The rows are grouped in 4 ways, from coarse to fine. Each group lies inside one group of the grouping before and may be the whole of it. The rows also spread widely along 12 directions, which tell nothing about the answers.
(in the rows, 128 means zero)
Some rows, each with its group in each grouping after it:
[135 138 152 157 130 127 122 117 123 148 126 132 115 137 114 123 121 150
 121 138 123 130 112 129 155 140 154 111 124 177 139 138 115 117 137 109
 120 131]
J930 zos Zum dizud
[140 117 133 137 139 167 124 134 114 138 140 113 129 148 128 137 119 140
 133 121 122 143 111 159 163 124 124 154 148  96 137 136 142 129 166 123
 157 103]
J139 rebul Dilat Duz
[ 86 154 122 118 123 110 138 128 149 130 150 144 123 120 119  98 113 124
 135 127 106 113 120 161 172 118 144 143 139 128  93 143 136  84 147 125
 107  77]
J139 rebul lom Bezo
[132 132 119 142 122  94 137 122 134 144 126 141 145 144 135  96 141 124
 121 157 125 131 100 157 160 136 163 113 110 157 124 152 156 123 144 130
 102 104]
J485 pez Faki lir
[166 106 160 145 127 153 123  94  94 111 128 120  91 100 139 163 100 150
 120 160 115 151 121 126 170 123 132 128 131 153 146 134 122 130 149  90
 125 124]
J930 zos Zum tobod
[145 115 103 136 136  94 168 170 189 117 168 144 142 175 146 110  82 152
 138 138 118 107 120 165 144  64 138 167 137 107 100 134 161  95 149 136
 106  92]
J139 miris Nedir Mub
[116 139 164 125 139  91 127 127 101 105 161 153 126 140 133 151 109 155
 171 101  98 129 100 140 132  95 115 187 185 126 109 157 139 132 137 128
 136 101]
J139 miris Nedir neruv
[166 127 161 176 164 116 126 112 115 135 162 121 122 161 132 125  85 130
 137 117  79 115 111 132 137  72 154 156 146 145  94 119 125 108 146 109
 152 105]
J930 rifi Dur Firo
[196  84 144 161 118 173 105  82  99 161 112  88 152 126 127 126 151 116
 100 163 132 151  95 138 167 189 157 101 107 157 158 122 132 148 136 118
 131 123]
J485 mezit Rebuk ririm
[144 115 139 129 113 119 136 125 165 139 149 134 151 135 127 128 123 151
 144 128 129 118 105 136 132 155 122 136 138 167 129 143 134  88  96 139
  77 114]
J485 mezit gusa Kat
[143 123 128 141 148 130 137 154 144 107 154 143 124 144 142 141 107 145
 136 126 103 123 106 138 160  72 113 142 146 129 134 153 131 106 157 111
 128 125]
J139 pemov kimak Tado
[132 114 166 120 107  96 130 117 160 135 139 156 131  92 103 142 100 172
 125 151 133 100 106 103 110 163 133 141 186 180 149 163 100  79 105 143
  88 150]
J139 govuk lub fiz
[148  93 120 133 123 116 140 153 150 104 116 145 127 127 150 164 117 181
 140 153 137 147 106 129 158 110  85 129 126 151 169 170 134 143 147 129
  79 140]
J930 rifi Dur pege
[105 112 137 117 112 135 110 117 142 112 116 136 108  81 112 140 100 140
 134 131 110 130 123 135 201 136 102 124 138 150 118 137 106 105 156 103
  99  99]
J139 govuk lub Zesok
[110 127 121 120 134  84 165 171 166 112 155 176  84 127 137 146  65 184
 130 150 135 118 127 150 178  78 117 136 162 125 134 166 120 117 169 116
 112 127]
J485 Guz Diz bok
[123 107 107 139 144 134 149 164 133  88 124 148  78 131 143 179  81 177
 160 118 128 160 151 171 176  71  98 142 125 108 132 134 157 114 179 111
 114 104]
J139 govuk pazop luza
[151  94 148 152 138 122 107 141 136 148 132 112 151 161 117 125  97 145
 144 104 121 126  93 143 174 113 121 160 166 108 126 128 120 153 173 139
 167 105]
J139 rebul Zula zupak
[134 122 117 144 130 142 139 148 136 134 139 138 115 159 135 145 124 163
 140 130 136 149 118 161 169 124 111 118 112 146 145 146 141 126 139 117
 105 122]
J485 Guz Diz Zovus
[117 134 164 126 127 132 134 111  91 129 155 144  86 123 119 161  89 175
 138 139 129 148 120 147 154 130 123 154 172 118 138 146 124 143 156 116
 141 122]
J139 rebul lom Vubom
[139  92 118  92 118 156 138 116 150  95 135 114 135  71 161 133 101 121
 111 167 105 133 110 145 197 123 104 145 133 100 126 147 132 113 161 105
 105  86]
J930 rifi Dibi Laf
[153 110 136 142 126  96 133 135 142 135 130 147 130 120 128 131 113 151
 117 151 123 119 100 124 157 123 135 122 151 165 151 155 120 121 147 125
 115 134]
J485 pez big rim
[172 109 154 146 133  90 105 118  91  92 107 161 137  93 154 153 157 126
 125 162  88 139  68  90 177  83 111 109 146 202 177 198 108 159 153  94
 113 160]
J485 pez big Viru
[149 100 146 131 124  97 120 125 157 149 127 119 160 118 114 108 102 134
 129 129 114  97 102 134 134 129 160 167 179 122 113 136 125  96 147 158
 136  91]
J139 rebul Dilat zibu
[174 102 171 143 127 139 109  94 121 143 139 114 139 104 126 134 113 135
 103 157 105 118  89 107 152 145 137 130 156 165 148 143  95 128 133 111
 133 142]
J930 rifi Dibi pide
[164 109  96 153 162 124 162 152 157  94 128 133 118 118 143 144 111 130
 136 126  97 113 150 148 107  56 162 149 137 125 116 130 173  34 151 132
 119  93]
J139 govuk tov nute
[114 160 180 133 131 121 109 113  90 136 166 159 105 127 117 137 119 146
 120 140  97 127  85 114 178 121 111 130 172 164 144 169  84 160 152  87
 146 155]
J139 miris fubi depuz
[138 113 117 161 137 122 125 146 139 127 117 131 131 153 126 128 118 139
 148 117 113 139 118 158 169 101 129 126 111 148 121 127 146 115 155 123
 116 104]
J139 govuk pazop les
[111  77 138 125 109 150  88 145 144 128  99 122 118 106 107 164  89 175
 152 102 141 155 113 142 229 152  55 128 141 133 149 125  94 160 172 116
 120 112]
J139 govuk pazop les
[136 135 124 145 123 107 130 126 129 163 126 130 154 150 120  81 146 124
 103 169 128 117  93 153 155 150 183 114 127 143 135 147 137 142 158 135
 133 121]
J139 miris fubi depuz
[187 109 166 170 155 157 127 104  85 152 156 110 110 168 119 152  93 150
 117 136 119 145 117 143 125 121 158 150 162 120 140 111 135 138 157 114
 183 137]
J139 govuk tov nute
[116 121 143 134 142 119 132 149 129 120 119 133 108 126 126 152 102 173
 146 111 131 133 120 140 151 116 125 146 164 123 139 147 129 120 163 130
 143 112]
J930 zos Zum tobod
[167 136 184 147 145 109 129 116  94 131 193 149 127 182 148 148 107 152
 145 135  99 137  74 128 142  90 115 162 173 152 132 166 122 161 121 105
 142 148]
J485 Guz Diz Zovus
[127 125 145 132 144  79 120 147 151 142 131 136 157 118 113 102 115 131
 123 115 101  78  94 121 133 108 163 154 199 129 119 154 108 102 162 148
 162 110]
J139 miris fubi depuz
[ 89 142 137 131 137 123 125 144 137 120 127 149 107 108 120 148 122 164
 145 109 115 124 119 130 161 122 104 126 147 156 137 159 110 107 147 116
 113 122]
J930 rifi Dibi pide
[143  94 138 135 128 114 121 121 119 111  99 125 129 100 139 153 119 158
 144 137 125 141 111 135 153 129 126 136 142 137 140 147 134 138 155 132
 119 109]
J930 rifi Dibi Laf
[131 134 152 100 144 127 140 116 134 101 184 139 130  96 154 126  96 102
 119 132  70 108  97 130 172  83 116 170 182 113 104 159 126  83 148  96
 139  87]
J485 pez Faki lir
[117 142 153 132 125 160 128 101 121 161 131 125 105  91 101 140 127 155
 101 147 128 124 125 125 133 194 145 108 142 166 155 141 103  88 129 118
 114 140]
J930 rifi Dur pege
[129 125 124 134 130 123 134 109 111 113 111 119 111 103 143 118 114 120
 125 153 110 138 129 160 177 114 172 129 115 126 107 133 156 109 167 110
 124  76]
J930 zos Zum tobod
[131 110 136 144 122  73 119 170 157 145 120 155 153 162 117 122 121 177
 133 134 142 116  80 127 160 121 121 128 163 153 163 168 109 171 164 144
 126 153]
J139 miris Nedir neruv
[104 133 128 154 130  70 122 136 131 140 100 151 112 124 119 101 108 150
 121 150 122 122 113 144 190 112 167  97 123 160 121 147 112 153 184 117
 123 118]
J930 rifi Dibi Laf
[165 101 127 184 128 148 130 129 122 147 111 126 110 167 119 168 129 184
 156 115 158 166 138 154 127 152 120 111  94 174 155 115 158 116 119 136
  99 123]
J485 pez Faki lir
[152 126 136 146 138 144 135 140 140 138 151 135 135 149 130 128 125 141
 121 138 110 124 103 134 145 104 127 138 142 139 148 152 128 106 144 119
 126 130]
J139 rebul Dilat zibu
[152 111 160 143 132 133 116 111  92 141 134 124 127 149 126 148 114 154
 137 136 129 153 100 149 148 143 133 145 155 128 144 137 138 158 151 126
 146 130]
J139 govuk pazop luza
[133 103 159 126 103 120 102  88 112 146 117 124 122  89 106 132 101 146
 127 149 130 132 113 138 173 166 146 141 154 139 124 132 113 134 151 126
 121 100]
J139 rebul Dilat Duz

New rows. What belongs after each?
[156 124 137 173 157 161 144 118 101 133 145 127  72 131 124 161  97 150
 120 129 116 142 154 151 147 108 162 117 127 138 132 113 134  94 158  98
 148 118]
J485 mezit Rebuk ririm
[158  84 132 171 131  83 122 148 130 114  91 146 104 123 117 171  99 194
 158 124 139 132 136 128 134  96 133 133 149 159 148 136 130 130 161 143
 118 127]
J139 miris fubi depuz
[ 95 157 138 130 151 105 117 137 130 143 128 137 153 126 107 102 156 111
 134  96  94  99  97 135 130 129 157 138 174 142 117 155 126  82 149 139
 153 104]
J139 govuk tov nute
[130 133 147 149 126 124 136 126 114 133 149 155  85 141 117 155  91 179
 138 144 134 143 129 146 154 113 130 137 142 144 138 144 127 130 151 112
 116 132]
J139 rebul Dilat Duz
[118 141 147 107  97 120 121  94 132 162 131 129 173 117 114  84 162 114
 101 180 131 119  71 138 142 209 162 118 142 158 138 167 131 123 118 140
  98 128]
J139 govuk lub Zesok
[107 155 156 114 132  53 157 139 131 146 180 173 121 161 135  93  79 156
 111 173 125 110  84 152 171 109 171 142 188 119 119 176 122 168 170 121
 144 137]
J485 mezit gusa Kat
[111 118 124 113 118 144 130 123  97 102 108 131 118 115 153 158 141 161
 150 148 139 178 108 164 181 148  95 130 112 120 149 161 155 169 158 118
 101 106]
J930 rifi Dibi Laf
[136 125 184 145 130 122  99 107 122 165 137 124 142 120 102 129 120 153
 119 122 114 109  85 106 140 168 132 129 175 172 147 147  80 134 129 126
 146 149]
J930 rifi Dibi pide
[138 135 176 129 127 142 108  76  85 148 139 117 138 107 123 131 138 127
 116 149 107 134  84 122 144 175 139 135 152 157 138 154 113 138 127 115
 133 128]
J930 rifi Dur Firo
[136 127 128 156 133 171 136 144 157 158 169 124 107 176 111 128  83 159
 131 114 125 132 133 163 176 115 112 139 120 125 118 108 122 102 145 108
 125 107]
J139 rebul Dilat Duz
[136 129 151 142 124 108 136 128 130 129 141 159 107 126 120 151 110 169
 131 151 127 132 113 128 136 126 128 124 148 174 151 156 122 112 131 119
  96 154]
J139 govuk pazop luza
[139 137 171 145 134 179  91  86  89 127 149 116 128 120 125 150 151 113
 154  90  79 146 102 123 168 144  94 126 127 183 121 134 111 104 105  89
 119 105]
J485 mezit gusa Kat
[ 83 145 123 112 125 132 111 149 137 104 130 148 142 126 137 128 152 132
 159 104 105 138  88 144 198 115  75 127 125 146 129 174 126 124 148 112
  98 106]
J139 pemov kimak Tado
[135 153 159 170 154  90 129 104 105 158 137 128 129 149 113 104 121 132
 134 119  98 108 116 142 102 125 205 138 149 157  95 126 135  96 134 137
 152 105]
J930 rifi Dibi Laf
[141 110 124 156 126  89 141 150 176 128 123 151 119 131 127 131  95 177
 133 143 129 115 122 128 146 104 131 117 123 175 134 142 116 104 137 130
  83 131]
J930 rifi Dibi Laf
[149 102 137 134 140 119 116 147 133 133 138 116 158 146 132 114 109 128
 121 125 106 116  86 144 176 104 134 154 169  99 133 142 121 154 182 126
 173 107]
J139 miris Nedir neruv
[161 153 176 161 127 130 125  56  59 131 163 147  75 107 125 131 103 121
 104 193  88 142 119 130 162 107 183 120 126 178 119 141 119 127 145  71
 124 132]
J139 rebul Dilat Duz
[126 117 146 154 141 180 103 109 121 146 110 105  93  85  98 154 107 146
 117 108 109 129 139 128 173 157 123 107 129 155 138 112  92  91 157 101
 142 115]
J930 rifi Dur Firo
[151 120 173 164 161 130 118 122  73 113 119 142  89 114 129 189 117 177
 139 120 109 145 115 111 129 102 124 129 170 155 169 156 107 146 162 105
 165 158]
J930 rifi Dibi Laf
[133 159 121 161 157 117 155 110  74 105 131 145  75 115 136 139 127 128
 123 154  96 136 157 165 122  79 207 125 120 134 111 134 170  86 168 100
 145 101]
J139 miris Nedir Mub
[105 146 143 118 130 145 130 149 162 123 154 143 130 127 132 129 128 145
 131 116 107 119  95 122 174 121  87 129 144 158 143 165 105  94 128 106
 105 127]
J930 zos Zum tobod
[168  91 129 171 167 177 120 142 123 138 122  98 107 128 122 157  99 137
 121  91 110 131 141 146 163 104 133 128 147 110 141 104 127  94 182 109
 190  99]
J485 pez Faki lir
[104 149 119 105 137 168 149 153 157 138 155 113 162 156 141 108 150 128
 132 113 122 125  95 163 147 149 113 153 140 101 131 154 156  89 130 135
 127  93]
J930 zos Zum tobod
[142 101 113 152 148 120 123 156 157 113 105 125 137 122 137 136 121 139
 137 113 100 119 112 128 166  84 116 126 130 143 136 146 125 105 168 125
 121 107]
J930 rifi Dur pege
[120 130 203 136 126 145  79 108 129 177 163 122 145 125  79 128 115 145
 128  83 102 102  77  94 155 173 100 147 205 164 141 141  53 119 119 124
 163 140]
J139 rebul lom Bezo
[149  98 125 130 127 130 141 136 141  83 137 153  88  91 144 174  78 163
 142 147 110 137 138 132 172  65 101 151 142 132 135 149 130  96 159 102
  95 108]
J139 rebul Dilat Duz
[103 163 162 127 118 143 115  76  80 162 152 126 116 121 109 100 131 113
 112 154 107 136 103 154 171 168 165 126 140 138 112 139 121 131 146 106
 143 102]
J139 rebul lom Vubom
[113 135 118 129 125 157 138 129 126 139 110 133 117 105 115 143 152 148
 121 142 140 140 130 154 131 175 142 107 125 146 162 147 146  83 139 131
 106 129]
J139 govuk pazop luza
[123 129 137 141 124 120 120 106 125 134 133 135 106 115 117 116  96 126
 126 143 106 131 126 155 184 123 152 119 118 152 101 120 126 106 155 103
 111  99]
J139 govuk pazop luza
[155 130 149 144 134 167  93  85 114 166 142  82 187 147 121  74 156  61
 117 117  78 120  79 153 165 158 162 136 121 138  93 111 135 100 130 118
 152  78]
J139 govuk pazop luza
[150 119 148 143 125 138 112  93  98 137 118 132 105  82 127 125 125 114
  82 178 108 138 104 122 205 140 152  83 126 169 157 150 101 141 175  79
 139 136]
J485 pez Faki lir
[203  73 128 146 126 100 144 137 153 128 141 125 169 167 155 134 108 154
 140 153 134 133  91 144 128 111 128 165 141 136 137 144 165 131 125 152
 103 113]
J485 pez big Viru
[ 85 123 118 124 125  93 111 150 141  97  95 160 105  73 125 130 115 134
 133 131 103 124 115 130 230  84 112 109 138 144 133 171 100 128 202 103
 116 104]
J139 rebul Zula zupak
[124 116 137 104 108 107 128 118 160 116 136 137 154  95 144 116 123 134
 127 159 110 115  87 126 173 135 110 139 139 155 125 168 120 117 128 123
  76 109]
J930 rifi Dibi pide
[128 121 119 129 140 104 141 151 133  93 120 150 128 120 153 148 137 145
 157 119 110 134 112 144 151  89 121 136 142 140 136 169 153 106 148 126
 106 105]
J485 mezit gusa Kat
[135 119 133 124 118 136 136 152 174 121 149 151 135 128 144 133 119 163
 112 161 119 127  85 114 183 118  78 110 127 168 169 174  96 135 136 102
  81 160]
J930 rifi Dibi Laf
[132  97 106 109 121 121 149 143 156  83 136 137 124 108 156 145  97 145
 150 142 115 139 124 157 179  79 102 165 135 101 116 148 159 103 157 127
  90  74]
J139 rebul lom Bezo
[151  82 128 117 124 146 138 137 145 123 123 119 123 105 134 170 105 172
 142 129 148 137 124 149 141 152 107 152 160 113 152 142 142 104 136 145
 120 105]
J485 Guz Diz bok
[179 111 150 154 120 130 113  96 143 157 136 116 161 120 117  93 128  99
  93 168  97 109  89 121 154 145 169 111 125 184 131 130 113  96 124 114
 113 132]
J139 govuk pazop les
[143 130 177 139 129 151 102  77  94 157 146 104 143 121 118 121 130 123
 119 134 103 127  91 130 149 171 146 140 150 151 123 131 112 132 128 114
 147 115]
J930 rifi Dibi pide
[111 142 135 124 133  85 138 157 150 137 142 155 149 142 122 113 132 154
 135 127 122 101  92 134 126 121 138 148 176 138 137 171 128 115 143 149
 126 126]
J139 miris fubi depuz
[159 123 153 151 138 127 118 108  78 128 134 123 144 153 143 130 143 120
 134 149 109 152  79 144 159 113 144 146 143 122 143 160 150 171 165 123
 156 120]
J139 rebul Zula zupak
[158 128 165 148 151 185 125 113  70 186 145 104 114 149 112 147 134 153
  87 149 147 145 102 149 132 192 167 115 174 109 187 141 118 158 162 119
 211 164]
J485 Guz Diz Zovus
[117 126 149 160 122 119 107 125 135 155 114 137 121 133  90 137 119 164
 151 100 129 131 123 138 147 159 128 120 132 184 129 123 114 103 125 133
 107 123]
J139 govuk pazop les
[186  70 129 129 132 152 130 143 153 117 129 124 122  93 148 153  96 141
  92 173 118 123 101 118 196 102 108 115 151 131 178 156 100 130 174  98
 137 146]
J485 Guz Diz bok
[141 127 161 138 139 138 117 109 117 147 143 120 137 125 124 126 117 135
 112 139 104 122  90 123 155 141 133 135 153 145 138 149 107 131 145 114
 142 130]
J930 rifi Dur Firo
[129 130 171 136 124  98 111 116 142 165 164 135 140 147 108 108  98 143
 137 113 110 105  89 131 162 141 130 147 170 161 105 139  97 121 120 127
 132 112]
J485 Guz Diz bok
[147 137 172 138 115  66 145 134 148 119 184 178 146 184 138 151 109 187
 179 134 125 131  79 123  94 106  91 174 163 190 129 174 142 120  71 146
  54 153]
J139 govuk pazop luza
[ 81 120 129 108 109 138 104 130 163 110 114 147  97  45 102 145 100 146
 141 106 104 112 137 123 208 126  86 125 146 158 119 144  85  66 154 103
  88  87]
J139 rebul Dilat Duz
[144  91 127 121 122 106 130 122 142 103 127 126 138 110 156 129  94 137
 136 156 108 133 104 147 189  98 120 153 133 118 110 145 141 141 164 119
 107  88]
J930 rifi Dibi pide
[110 143 129 155 144 140 123 151 138 149 119 135 128 134 104 130 151 147
 137  97 116 117 118 134 129 130 135 116 145 153 150 147 120  82 144 138
 137 123]
J139 rebul lom Vubom
[126 121 132 143 143 107 119 135 135 134  96 123 154 106 123 123 151 136
 136 111 112 107 109 129 121 135 157 132 155 149 135 152 133  93 146 151
 135 107]
J930 rifi Dibi pide
[142 136 178 171 153  93 115 136 143 174 190 127 142 207  98  98  64 148
 144  80  94  92  97 142 140  94 152 179 188 128  80 105 102 130 143 129
 183 105]
J139 miris Nedir neruv
[134 108 113 142 157 110 146 178 179 131 139 123 154 166 139 119 100 155
 146 100 117 104 112 154 137  85 130 162 157 101 115 136 145 102 161 151
 143  96]
J930 rifi Dibi pide
[186  91 147 179 142 105 126 136 122 119 135 136 135 182 138 148  97 160
 155 132 114 141 101 134 138  75 127 149 138 153 132 139 144 146 145 126
 126 134]
J139 govuk lub fiz
[109 181 132 159 159 161 164 123  88 150 163 144  65 167 114 141 111 153
 119 139 127 152 155 186 127 127 181 118 119 123 126 120 162  94 157 103
 149 126]
J139 govuk pazop luza
[155 133 149 183 154 143 122 118  94 159 140 114 120 176 113 127 120 137
 139 108 108 134 119 153 129 111 168 138 137 133 121 114 142 118 152 127
 171 109]
J139 rebul lom Vubom
[179  97 112 154 153 149 135 138 105 108 105 117 138 128 154 158 157 130
 136 131 115 151 114 148 134 107 135 131 124 131 161 150 170 111 156 128
 138 111]
J485 pez big Viru
[159 101 130 141 121 163 123 110 105 135 112 109 124 113 126 145 135 144
 117 155 135 147 121 150 152 159 142 124 125 130 154 129 143 131 155 123
 131 115]
J139 miris fubi depuz
[131 136 169 110 126 120 133  99 142 130 168 148 116  64 120 133 103 127
 101 147  94  93 107 103 140 141 135 137 185 168 132 159  93  57 118 106
 115 126]
J485 pez Faki lir
[141  83 137 159 125 137 117 127 148 171  95 104 109 119  88 148  79 192
 126 118 161 126 147 144 144 183 147 121 142 139 140  98 111 114 160 150
 134 115]
J930 rifi Dur pege
[173 108 133 145 141 144 142 118 104 133 128 116 133 129 136 153 138 144
 131 136 128 140 120 150 106 144 154 146 144 130 147 139 166  97 132 140
 137 112]
J485 pez big Viru
[143 120 156 144 121 124 130 115 132 145 153 137 110 129 113 131  86 153
 116 156 125 127 111 134 168 127 139 136 150 142 136 138 110 129 154 115
 128 131]
J139 rebul Zula zupak
[142 121 133 136 133 186 113 116 138 151 146  97 157 152 121 105 134 105
 119 123 103 131  99 153 175 152 124 132 123 123 118 119 131 108 140 112
 140  97]
J139 govuk lub Zesok
[164 126 135 148 138 160 141 123 133 139 170 117 127 152 130 123 107 130
 108 146 105 123 115 149 148 114 145 142 132 126 129 121 133 104 141 105
 139 118]
J139 miris Nedir neruv
[151 101 118 143 136 139 136 127 149 134 106 117 118  88 123 131 108 142
  99 156 118 114 131 131 153 133 158 110 130 141 145 134 120  89 166 123
 123 118]
J930 rifi Dur pege
[164 100 140 139 119 119 137 115 117 129 137 135 114 130 138 141  92 156
 122 177 131 146 112 149 166 110 142 145 139 124 139 145 141 151 163 120
 118 120]
J139 rebul Dilat zibu
[155 114 143 141 124 165 135 118 144 140 153 117 138 141 133 145 124 157
 128 140 126 136 106 135 136 153 106 136 123 155 147 138 130 110 108 121
  97 131]
J930 rifi Dibi pide
[132  88 131 120 117 130 122 130 129 131  90 123 131  91 114 155 119 164
 129 141 152 140 119 146 148 174 132 132 157 123 162 143 136 123 159 148
 126 120]
J139 govuk pazop les
[143 111 129 145 140 139 150 146 145 122 145 133 104 144 137 161  85 181
 141 130 131 137 133 150 144 105 113 146 137 126 135 132 138 113 148 122
 115 120]
J930 rifi Dibi pide
[169 116 109 157 126 145 156 124 117 141 130 120 140 184 143 132 144 157
 133 169 159 162 114 179 119 151 161 126  92 129 149 137 193 134 133 146
 102 125]
J139 pemov kimak Tado
[140 111 124 134 135 162 129 190 194 150 149 123 200 202 124 130 162 163
 152  88 138 120  69 133 110 152  63 151 157 135 172 164 135 105 104 166
 112 147]
J139 govuk lub Zesok
[141 104 110 139 120 150 121 122 138 148 111  97 183 154 132 113 175 120
 156 107 137 145 101 170 139 181 132 137 103 135 119 128 176 106 112 161
  99  72]
J485 mezit Rebuk ririm
[158 103 146 126 125 144 150  98 115 165 141 107 106 109 117 128  76 154
  88 177 154 127 134 168 143 185 200 135 167  92 134 114 140 120 164 132
 161 110]
J485 mezit gusa Kat
[179  85 123 166 132 140 114 144 127 144 121 111 149 189 144 134 126 149
 144 130 136 159  92 160 190 117 108 122 103 136 146 133 145 180 155 124
 134 117]
J485 Guz Diz bok
[103 152 162 135 136 116 130 123 122 148 152 144 111 136 114 129 105 165
 129 124 119 124 109 137 146 143 133 133 159 149 127 147 106 128 141 119
 133 130]
J930 rifi Dibi Laf
[202  96 161 145 108  93 155 103 160 140 167 142 145 139 143 132  91 176
 107 206 138 114  89 110 103 136 148 145 148 181 151 156 127 124  94 137
  68 165]
J930 rifi Dibi pide
[151  83 102 160 145 141 106 159 137  96  69 122 129  89 132 153 149 129
 135 112 101 133 122 123 183  78 117 105 124 145 166 150 123 104 186 118
 135 110]
J139 rebul lom Bezo
